The groups are shells around one centre, one inside the other: the same stretched ball of 7 dimensions in 7 sizes.
In the rows, 128 means zero.
Known rows, each followed by its group:
123,104,169,84,172,146,121,140,184,109,119,112,143,127,132,112,103,128,106,127,161,98,100,123,147,185,151  q551
126,129,176,106,178,133,160,133,176,97,147,108,156,118,117,126,94,120,121,106,169,100,114,106,163,160,146  q516
134,115,151,150,179,156,134,121,134,116,110,83,183,125,118,84,85,126,127,77,164,137,108,110,155,179,106  q147
113,112,153,152,179,145,109,111,176,158,73,81,150,94,120,54,67,90,91,91,161,137,111,123,171,219,116  q147
142,125,177,95,164,135,199,151,138,49,191,118,183,145,125,162,123,153,157,102,167,98,109,95,136,104,149  q197
133,122,158,164,177,142,166,119,153,120,125,96,154,105,130,93,87,98,140,89,152,124,119,113,151,166,138  q197
121,123,177,47,163,134,143,146,140,58,170,109,198,152,115,147,110,162,92,114,177,95,103,105,155,131,120  q952
95,123,178,55,149,137,134,156,158,79,141,95,182,123,126,119,108,151,83,119,177,113,101,118,135,150,122  q551
159,125,169,132,171,140,216,142,124,52,192,116,185,146,124,158,121,147,185,85,162,107,113,89,137,100,147  q952
99,124,174,97,161,141,137,145,180,110,120,95,149,100,134,100,96,120,100,119,166,115,109,125,136,175,141  q754
140,125,169,136,167,149,195,150,140,71,159,99,182,129,122,132,113,149,175,80,172,126,107,93,130,129,137  q551
145,126,179,74,167,130,192,149,136,41,200,124,191,156,118,173,123,160,143,106,171,88,108,92,148,101,144  q197
130,111,162,141,169,136,156,128,159,112,115,94,175,117,110,94,91,120,126,77,172,135,105,99,166,169,122  q147
139,120,161,98,184,134,136,110,137,97,154,114,171,140,125,123,90,112,94,115,149,87,119,118,174,153,130  q952
175,110,152,121,181,147,173,121,89,56,183,115,211,178,117,149,114,154,156,82,155,103,109,92,158,112,116  q275
126,126,177,51,170,137,145,144,146,62,174,115,182,150,123,152,110,154,101,124,168,83,108,111,151,134,135  q197
122,110,174,106,172,140,146,143,201,114,118,111,135,112,126,112,101,120,126,115,168,106,103,113,150,183,160  q147
118,115,152,155,160,135,147,115,129,122,108,80,187,106,122,70,82,104,103,75,159,149,112,113,159,165,100  q197
148,123,164,82,186,158,140,133,125,69,174,114,176,161,134,148,109,151,129,122,152,80,112,118,139,141,137  q952
115,137,186,81,179,137,157,149,199,92,151,110,144,113,120,138,98,131,120,120,176,89,113,110,152,165,160  q551
121,126,166,110,161,142,160,139,130,81,148,92,192,127,123,116,102,141,121,92,168,124,109,108,141,139,116  q516
127,105,146,154,171,159,124,120,137,130,95,83,166,115,136,68,87,112,120,91,151,139,107,125,139,188,115  q275
151,117,153,94,191,164,117,121,109,83,154,104,191,167,128,128,98,150,116,109,152,92,110,119,151,158,114  q754
145,121,153,92,185,153,121,115,98,80,159,100,205,164,122,124,94,145,99,102,155,98,113,116,162,146,100  q754
154,110,163,131,181,144,170,129,155,94,149,119,154,136,128,129,106,122,155,102,153,100,111,106,152,151,155  q197
146,129,179,94,178,147,191,153,158,56,188,123,159,143,131,168,121,152,168,115,164,83,112,102,130,123,167  q275
117,131,169,140,172,139,164,133,168,111,125,88,165,101,116,99,86,116,129,84,173,130,114,105,155,168,130  q952
134,115,146,191,169,143,164,111,125,126,107,78,185,106,119,68,81,101,138,58,158,157,114,104,159,165,104  q952
146,133,157,140,188,156,161,122,118,88,157,94,184,137,125,121,92,132,146,87,157,111,120,108,148,147,121  q275
124,115,160,130,162,149,156,136,140,101,131,96,165,116,141,101,103,122,131,103,153,124,110,121,127,154,133  q551
144,128,166,128,166,127,197,130,117,65,174,102,209,139,107,135,104,139,143,70,172,123,113,85,164,110,115  q551
165,127,161,161,180,136,213,122,117,70,181,109,191,140,114,141,104,128,179,68,160,116,119,84,160,110,133  q551
158,106,155,147,178,132,171,110,134,101,149,118,166,136,126,116,98,103,138,94,144,107,115,105,169,142,140  q952
138,114,141,166,190,147,113,90,127,145,96,82,179,120,116,62,63,92,95,77,151,132,118,118,185,196,95  q952
92,123,172,93,164,148,116,145,188,122,100,86,149,98,130,87,89,124,88,117,172,121,105,128,138,197,132  q754
123,121,170,101,186,138,127,123,188,122,123,109,140,116,122,109,84,107,97,119,161,93,114,120,171,190,148  q754
164,117,136,205,189,153,168,95,94,115,132,87,191,130,123,85,80,101,159,58,143,138,123,104,163,152,104  q551
122,121,161,143,181,138,138,115,173,135,109,95,146,100,124,84,77,91,108,99,157,118,117,119,167,190,135  q197
127,102,156,114,170,131,119,112,149,122,108,98,178,127,114,85,84,110,80,95,162,122,105,112,182,179,110  q275
160,122,153,157,191,143,170,108,123,98,154,105,179,138,118,118,89,113,148,81,151,110,121,101,169,146,126  q516
113,112,151,172,159,141,146,119,144,137,89,75,171,91,128,55,80,96,113,75,158,158,110,117,149,181,108  q754
128,113,161,154,182,145,142,120,186,141,100,100,131,98,129,83,83,91,127,102,154,119,114,119,158,198,150  q754
153,120,175,84,189,142,161,139,164,70,171,124,168,155,112,159,109,151,143,109,170,80,107,96,164,146,152  q754
111,109,177,99,150,128,164,151,187,99,128,109,150,107,128,113,110,123,118,112,169,118,101,110,141,156,153  q275
127,110,155,158,170,141,146,121,154,127,99,85,174,109,114,75,83,110,122,73,168,145,106,105,165,182,113  q147
136,120,168,149,174,132,183,128,170,107,137,107,152,108,122,112,95,104,147,90,161,117,115,102,159,155,150  q516
162,109,149,185,192,147,164,104,147,127,123,106,150,122,126,95,86,92,159,82,144,118,118,107,166,173,142  q275
112,126,164,136,161,138,158,132,146,107,123,82,182,105,120,90,89,120,115,82,170,139,111,108,150,159,113  q197
146,114,144,172,177,133,156,95,107,118,128,91,193,125,117,82,78,95,115,69,148,135,120,106,179,152,100  q147
144,102,142,165,187,153,117,102,139,141,92,89,169,124,120,68,76,102,116,81,152,133,110,116,172,199,110  q147
131,117,156,121,191,150,108,110,157,130,112,97,157,125,124,91,77,107,95,108,154,104,115,124,170,197,124  q516
123,109,142,170,163,135,135,99,113,135,98,77,192,108,123,54,74,90,92,71,151,154,114,117,169,171,88  q275
143,108,153,155,179,154,145,124,145,116,111,91,174,126,118,91,91,125,143,77,164,134,105,105,156,178,120  q754
150,122,156,190,178,135,197,113,138,109,140,98,170,111,119,101,88,98,165,66,155,133,121,95,163,145,132  q275
129,109,171,110,164,133,163,138,171,97,136,113,156,121,126,118,106,122,127,106,163,111,105,108,151,155,149  q516
121,119,162,103,181,152,115,126,162,117,119,98,153,122,132,100,88,119,99,118,156,103,111,128,150,188,133  q516
140,117,143,142,192,153,108,95,116,127,116,88,182,134,123,81,72,106,94,92,147,116,119,124,174,185,99  q147
130,115,146,118,174,149,113,107,101,107,127,87,198,139,128,88,84,121,83,96,149,121,113,125,159,162,91  q952
151,119,165,113,170,138,185,135,118,60,176,110,201,153,115,144,113,150,149,84,167,111,108,91,153,114,124  q516
147,123,176,92,182,134,172,137,164,73,171,122,168,145,113,153,108,140,139,105,170,88,109,95,165,139,151  q516
135,120,176,108,184,140,157,138,193,102,138,115,144,123,116,129,98,125,137,108,170,96,108,103,162,173,159  q147
136,116,175,97,167,144,174,154,163,71,157,112,171,138,120,143,117,155,152,100,174,107,101,97,139,140,148  q197
147,122,173,96,189,144,155,137,169,83,155,114,170,146,106,144,101,147,139,99,176,93,106,95,169,159,143  q551

New rows. What belongs after each?
83,123,180,80,155,129,124,148,197,116,101,85,165,95,111,89,87,127,71,105,188,129,100,114,159,189,122  q551
114,123,169,139,157,129,179,136,161,104,131,94,166,98,124,99,96,110,127,88,167,134,112,106,147,149,134  q516
115,117,167,59,180,139,93,123,161,107,125,102,174,138,115,109,85,132,58,122,168,93,106,122,177,186,115  q551
133,104,154,129,187,141,105,105,167,142,93,98,158,122,114,78,74,100,87,98,159,116,108,117,188,207,120  q275
143,121,161,127,181,147,159,124,142,96,151,109,160,131,134,122,98,118,137,107,149,100,117,115,147,151,143  q516
147,122,185,59,185,140,164,151,182,61,181,133,156,155,116,175,118,156,141,125,173,67,105,98,157,142,168  q275
132,118,152,120,181,156,123,116,126,109,133,97,168,132,139,100,90,117,107,112,144,105,116,130,145,169,122  q275
106,119,176,107,175,136,128,135,214,134,99,100,131,95,119,92,83,106,98,114,172,111,108,118,164,205,151  q754
126,126,178,94,175,134,162,138,180,92,153,116,148,121,125,134,101,122,122,118,164,91,113,110,155,155,157  q516
141,112,168,114,168,128,175,129,153,87,156,119,163,130,126,129,107,117,131,105,156,102,111,105,158,136,148  q197
162,115,172,82,179,142,178,143,133,46,192,127,188,171,117,172,123,165,156,104,167,84,104,92,152,114,145  q754
127,102,165,100,163,128,139,128,161,104,123,108,173,129,115,105,98,122,97,101,167,116,101,107,171,164,127  q275
128,122,178,64,179,135,139,139,172,82,155,116,166,141,115,142,102,142,102,120,172,84,106,108,166,158,142  q516
123,115,163,83,163,146,133,139,126,79,143,95,200,144,120,117,104,154,101,99,170,117,101,111,147,148,107  q754
128,114,168,135,167,150,167,149,172,101,123,97,158,114,124,108,105,135,156,90,172,129,102,104,134,167,144  q952
156,112,138,154,197,166,115,100,107,119,119,89,185,147,125,88,80,120,124,85,146,119,115,118,163,182,102  q754
162,118,143,162,189,154,155,104,97,98,147,96,193,146,124,106,89,119,144,77,145,119,119,108,160,147,109  q516
154,107,133,198,189,141,136,79,108,144,103,86,184,122,117,60,65,79,114,63,141,140,121,111,190,179,95  q551
158,130,175,60,180,143,181,145,115,27,219,128,198,179,122,190,126,174,148,115,163,69,111,97,144,95,142  q275
116,123,153,136,175,150,120,117,136,125,105,76,182,113,121,74,76,115,96,86,163,135,113,120,158,185,99  q147
152,111,156,156,192,145,151,111,163,124,122,108,150,124,120,101,85,101,141,91,153,110,115,108,172,181,143  q147
145,116,164,108,162,145,181,145,114,56,171,105,202,152,122,141,119,160,152,87,167,117,104,96,136,114,123  q952
116,120,162,123,177,139,125,116,167,130,111,95,152,106,127,86,79,98,90,108,156,113,115,124,165,188,129  q516
118,104,141,151,186,156,76,97,153,169,61,76,156,106,127,40,61,88,72,96,149,134,111,136,173,233,101  q551
145,118,171,71,174,139,160,137,137,61,184,126,172,156,133,158,117,144,124,126,153,77,111,112,146,124,149  q275
168,109,158,149,168,137,209,128,110,64,179,118,189,150,126,142,118,133,178,79,152,115,111,90,146,103,138  q551
155,107,152,179,182,134,174,104,148,124,129,111,150,116,127,97,89,84,148,86,142,118,119,107,169,160,145  q551
117,103,151,143,158,136,132,116,141,130,98,88,170,107,131,66,86,98,94,92,152,141,108,122,155,175,113  q275
136,116,154,154,178,132,148,105,141,124,119,93,178,117,112,85,77,98,109,77,159,129,116,105,183,169,112  q197
115,133,180,67,164,128,159,144,151,68,167,104,191,134,111,140,103,148,99,105,180,102,108,101,160,133,124  q952
138,125,157,125,189,154,131,118,136,106,132,93,178,134,119,106,85,128,118,93,161,111,114,113,162,173,116  q516
125,119,145,183,183,146,128,99,144,153,87,75,167,97,119,52,63,84,107,73,155,145,119,118,173,201,104  q275
120,119,171,76,184,137,113,123,180,114,129,110,150,127,121,114,86,116,78,127,162,86,111,122,174,186,139  q952
129,125,175,125,177,142,172,143,186,101,138,107,144,111,123,122,100,123,150,102,169,108,111,105,146,165,159  q197
158,108,150,102,204,157,100,103,132,110,135,113,168,162,124,116,86,124,101,116,145,81,113,122,176,184,124  q551
143,115,174,123,178,125,180,129,182,99,147,121,149,122,115,130,100,112,140,99,165,101,111,96,172,153,160  q952
153,120,159,106,176,156,162,138,104,57,172,103,208,165,120,143,113,167,150,87,166,110,105,99,141,125,114  q275
104,120,182,64,151,143,152,168,175,75,144,103,165,122,132,131,118,157,117,121,177,110,98,115,120,150,146  q551
154,101,160,119,168,139,170,132,131,78,154,116,182,149,124,130,114,138,146,93,158,112,103,99,151,132,135  q275
107,111,155,122,167,145,107,121,155,135,89,81,169,107,125,66,79,109,79,98,162,135,106,126,158,197,107  q516
129,116,160,175,162,144,185,135,155,113,119,91,157,98,132,90,99,109,163,79,159,144,111,107,132,157,140  q551
124,107,158,157,172,150,143,128,176,136,96,95,136,98,137,78,90,99,134,100,153,129,109,122,141,193,146  q275
141,107,159,75,191,157,98,123,149,101,133,112,164,156,127,121,96,138,95,126,155,83,105,125,162,184,131  q275
139,106,147,136,191,171,101,117,146,131,99,92,155,131,135,83,85,119,119,106,148,114,108,130,146,205,124  q551
144,126,173,140,162,134,221,148,143,64,177,111,176,125,124,144,118,137,181,83,166,119,112,90,134,109,151  q275
107,132,179,87,177,134,135,138,193,109,127,98,158,110,110,113,86,125,93,108,181,105,110,109,169,182,136  q551
166,130,166,98,185,142,187,129,105,43,208,121,202,171,118,172,114,156,154,96,159,83,117,93,155,100,132  q754
159,111,168,110,191,147,161,133,168,87,156,125,152,149,121,145,108,135,155,109,160,85,107,102,159,157,161  q952
122,117,168,146,173,144,156,138,191,124,104,93,148,100,116,92,90,116,141,86,175,132,105,104,153,189,142  q952
166,115,144,170,199,141,150,88,119,119,138,105,175,139,117,100,76,94,130,80,143,109,124,106,188,163,118  q275
129,117,159,107,179,134,123,111,143,112,127,99,181,131,113,100,81,114,82,99,162,110,112,112,182,171,111  q197
140,114,135,164,188,157,109,93,100,132,102,74,199,132,118,63,68,110,100,71,151,139,115,118,173,187,79  q551
132,120,175,81,175,159,151,159,166,73,153,109,162,142,129,144,117,163,147,117,172,96,101,110,125,156,152  q275
96,125,174,102,156,140,143,148,175,106,116,86,166,100,123,96,95,130,102,102,177,130,105,115,139,172,127  q197
154,108,159,103,170,142,163,130,108,63,169,112,203,163,120,139,114,152,135,92,160,107,105,99,153,121,118  q754
147,120,163,112,175,133,171,121,126,78,172,116,179,143,127,136,103,123,127,104,151,95,117,107,159,126,135  q516
